There are 4 ways to turn a row about zero (a turn may also mirror it). The second row of each pair is the first, turned, with some noise. The first 36 pairs use one turn. New pairs use 3 turns, one after the other, and a turn may come again.
Known pairs, each followed by its turns in order:
[ 18   1  -4  -8  20 -21  -1  22]
[  5  21  15  -3  -9 -15   3  29]
z_801

[-24  -3 -24  15   4 -24 -14  19]
[  1  13  -2  -5 -33 -13 -31  -6]
z_801

[ -5  20  25 -17  13  25  25 -13]
[ 12  -3  -5 -11  41  -5  28 -13]
z_801

[-14  17 -10 -16  18  -1 -17   8]
[  5  -3   1 -23   7 -31  -1  -4]
z_53

[  3  22   6 -23  24  -1  23  17]
[-15  -5  19  -6  25  -7 -26 -23]
z_169

[-19 -12 -23 -23  -1  -4  23   1]
[  6   2 -12 -35   5  22  -5  -9]
z_53

[ 16  11  -1 -19   3  22 -19   6]
[  7  -2  17  -8 -12  16  31   4]
z_801

[ 16  -6 -11 -22 -14  16  13   6]
[ -2 -23  20   6   1  -8  18  11]
z_801

[-20  -2 -12   4  20  14 -16 -22]
[-10 -13 -11   0  33 -15  -2  -5]
z_53

[ 26  -2 -17  -4 -10  24  24 -25]
[ 26   8  31 -27   7 -12  10  15]
z_169

[ 13 -19   1  16 -21 -24 -15 -21]
[ 10 -22   3  28  -2  18 -30   4]
z_53

[ 17 -18 -21   3 -16  26  -5 -17]
[-14 -20 -21  16   0  20   0 -29]
z_53

[  0  -5  15  -9 -13  23  12  18]
[-11  13 -11 -27   4 -20  -2  -2]
z_169

[ -3  -1  22  25  10 -24   5  10]
[16 17  9 16  7 -4 -4 29]
z_53

[-7 -9 -4 22 25 25 -8 -9]
[  3 -11  15 -16  31  13 -19   8]
z_319

[-14  22 -26  -7  -9  -4 -21 -26]
[ 12  27  15  20 -20  23  -6   7]
z_169

[ -7  26 -20   0 -10  14  -5   3]
[ 15  22   3   7  -9 -11 -24   5]
z_169

[-26  11  16  -2  26  -9  -8  -1]
[  0   3  14 -13  20 -23   2  21]
z_53

[ 20 -17  12 -14  13 -18 -19   9]
[-16  25  -2  10 -17  -4  17  24]
z_801

[ -1  -3  -5   8   6  -4 -19   2]
[  4   3 -14  11   2   9   2   2]
z_169

[-16 -22 -20  -5  16  -8 -16   0]
[-10 -10  31   9   3 -14 -24   0]
z_319

[  0  -3  26 -18  18  13  18 -24]
[ 20   8   8  -4  30  -7  26 -21]
z_319

[  7 -26   6 -18  15  24  14 -13]
[ -8   3  12 -28  22   5  13  17]
z_169

[-16  -9  21 -11 -20 -10 -25 -19]
[-11  13 -20  19  23 -31  -6  -3]
z_319

[ -7   0 -24 -26  -3  10  -2 -25]
[  7  24  24 -10  -7  23  -7  11]
z_169

[-22  -9  26  19 -20   8 -20  24]
[-34 -17 -30  15  16   9  -7   9]
z_319

[ -4 -12  14   1   9 -16  -8  24]
[-17  25  -6 -12 -10 -12  -2  10]
z_801

[-25 -12  -6  10 -15  -8  10  19]
[  0  18 -23 -10   1  10 -16  20]
z_53

[ 19   8  -6 -15   4   1 -26 -23]
[ 17   4   2  18 -12  29  17   8]
z_801

[-25  26   0  22  17 -14   2 -21]
[ -5  10  17 -11  15  -7  13  38]
z_319

[-11  22  21 -18 -25  23  -6  -2]
[ -6  -6 -40 -18   9 -21  13  -8]
z_319

[ -1  -7 -26  18  10   9  -2   4]
[ 12  -8  -3   9   3  -1 -11  27]
z_169

[ -8   2  26  16  -5  19 -20   6]
[-23  14  -5 -23   1  20   6 -17]
z_801

[  4 -19   0  -7   2  24  11  16]
[ -8   1 -19  -8  -9  11  25   3]
z_53

[ -1  -7  21  -6  10 -11 -10 -12]
[  7   5   3  23  17 -11   6   1]
z_319

[ 16  10 -17 -10   9 -13  -4 -18]
[ 27  18  13   1 -12 -11  -5   5]
z_319

New pairs, each followed by its turns in order:
[-22  18  10 -20  11  -1   6   0]
[ 26  11  -1  -4   2 -10 -13  13]
z_319 z_801 z_53

[ -6  23  21 -17 -26 -20   7   7]
[ 31   6 -28  -9  10   6 -22 -17]
z_53 z_319 z_53

[-15   8 -10 -23 -18  -5  19  14]
[ 30  -1   2   0  12 -13 -24  -5]
z_169 z_319 z_53

[ -9  10   2 -11  10 -26   2  20]
[-23  -9  -6 -28  12  -5   1   2]
z_319 z_319 z_319

[-16  13  11  15 -16   6  12  19]
[ -1 -20  -1  11  -8   8  27 -12]
z_801 z_319 z_169

[-19 -17  -9  -5 -16 -11 -25  -2]
[-15 -26 -25   8   4  16  -9   5]
z_801 z_801 z_53

[  4 -13   4 -25   3 -13  17 -15]
[ 18 -13 -18  13  -2  19   3  19]
z_801 z_169 z_53

[-26  -8   1 -15 -19  24 -21  26]
[  5  23 -19  10 -20   7  -9 -37]
z_169 z_801 z_319

[ -3 -11  -3  -4  11  15  -6   6]
[-13   9  10  11   3 -12  -3  -5]
z_319 z_53 z_801

[ 16  -9 -13   3 -19  26  -3   5]
[ 3  8  9 25 -1 24 16  2]
z_169 z_169 z_801

[-20  16  12 -16  20  22  17  17]
[-20  18   5   9 -16  14  35 -18]
z_53 z_319 z_319

[ 10  19  18   0   5  19 -14 -25]
[-11  20 -14  -7  11  19 -14  20]
z_53 z_169 z_53

[ 20  22 -23 -10  12  20 -20  -9]
[-39 -17  -5  20   8   7   1  14]
z_319 z_53 z_801

[-13 -21 -18  16 -21   8 -14 -21]
[-28  -9 -17  11  23   8 -10  -9]
z_801 z_801 z_53

[ -3 -14  -5 -12  -2  25 -12 -21]
[-16  -1   0 -20  -8 -20  11 -10]
z_53 z_169 z_801

[  0  16  24  13 -26   7 -17 -14]
[-10  11   4 -13   5  33  23 -13]
z_801 z_319 z_169

[-15  -7   5  10  -7   7  20  -2]
[  0  -8  11  17  -7  -6   5 -23]
z_53 z_319 z_319

[  9   4  12  16 -21  16  -3  -5]
[-12  15  11  -4 -23  -3  -1  11]
z_169 z_801 z_801

[-16   2  21 -24 -22  14 -15  -6]
[  5   8 -33   3  13 -10   4  24]
z_169 z_169 z_319

[-24 -16  -7 -19  14   8  -9  13]
[  3 -17   7  16   0 -12  29   7]
z_53 z_53 z_801

[-21 -16  -6  -1   0  12  13 -16]
[ -8  -9  21  -3   6  21 -14  -3]
z_53 z_53 z_169

[ 22  -9  10   4 -22  25  -8  -3]
[  2  -6  18  -7  36   8 -13  -6]
z_801 z_801 z_53

[ 11 -13   1  18   8  16   9   0]
[ -1 -22 -13  -4  11   7   0   5]
z_169 z_169 z_53

[-23   7 -25  -9  17   4  -7 -14]
[-21  13  27 -13   0  -1   1 -21]
z_801 z_801 z_801

[-26  17 -14 -24  15  -1  -4 -26]
[  0  20   8 -26 -29  18   9  15]
z_53 z_801 z_319

[-14  18 -15 -21  -7   7   5  -3]
[-27 -16   8   4   4  15   1  -5]
z_319 z_169 z_53

[  1 -16 -20  -4 -12   0 -15  -3]
[-17   2 -20  -3  -8   5  -5 -17]
z_319 z_801 z_53

[-11   9   1 -23  23 -26 -24   0]
[ 16  38  -4  -8 -12 -21   5  14]
z_169 z_169 z_53

[ -9  -3  -8  10  12  19 -21  15]
[  5  -7  29  19   2 -16  -2 -12]
z_801 z_801 z_801

[-25 -17  19  17  -4   9 -25  14]
[ 11 -25 -14  15   0  32   0 -29]
z_801 z_801 z_53

[ 17 -20   7 -23   8   7  25   8]
[ 16   8 -28   3  -7 -18  25  17]
z_53 z_169 z_801

[  5  -3 -13   9 -11 -10 -26   3]
[ 19  -6   7   9 -23   1   9  -7]
z_169 z_169 z_53

[-23   4   3   3  14  18  23  22]
[  4  -2 -11  -3 -11 -30  23 -14]
z_319 z_169 z_801

[  3 -11   6 -12  25 -24   3   0]
[ 15  -2  10  -6  10 -12  24  17]
z_53 z_319 z_169

[ 13  16  22 -11  12  -9   2  25]
[ -3 -31  17  13 -17  -6   4  -1]
z_53 z_801 z_319

[  4  23 -14   4 -10  14 -22   9]
[ -2   1  25 -26  -6  -2   6 -18]
z_801 z_169 z_53

[ 12 -14   6  -6  -3 -22 -15 -12]
[-15 -11 -16 -19 -14  -1  -3   5]
z_801 z_319 z_53

[-16   0 -15  24  -4 -18 -21 -16]
[ 15 -18  11 -14  -6  15 -25 -13]
z_169 z_53 z_801

[17  5 15 22 22 18 -8  1]
[-11  20  20  -8 -13  15  15 -12]
z_319 z_53 z_319

[-26  -4  -3 -23  15   4  18 -17]
[ 30 -20  -4  17   6 -13   8  -5]
z_169 z_801 z_801

[ 12 -20 -24  12 -16   6 -19  25]
[-14  -3 -28 -17 -10 -25  15 -19]
z_169 z_801 z_169

[ 11 -17 -12  14  -5  -2  -6 -14]
[ 11  10  14 -12  -5 -25  -4   8]
z_169 z_53 z_169

[-20   7 -15 -26 -14 -11  14 -12]
[-34 -10  -6 -21 -11  22   3  -3]
z_53 z_53 z_169

[ 23 -23 -23  -4 -18  -8   9   6]
[ 17   2   2 -26   5 -25 -14 -23]
z_319 z_319 z_53

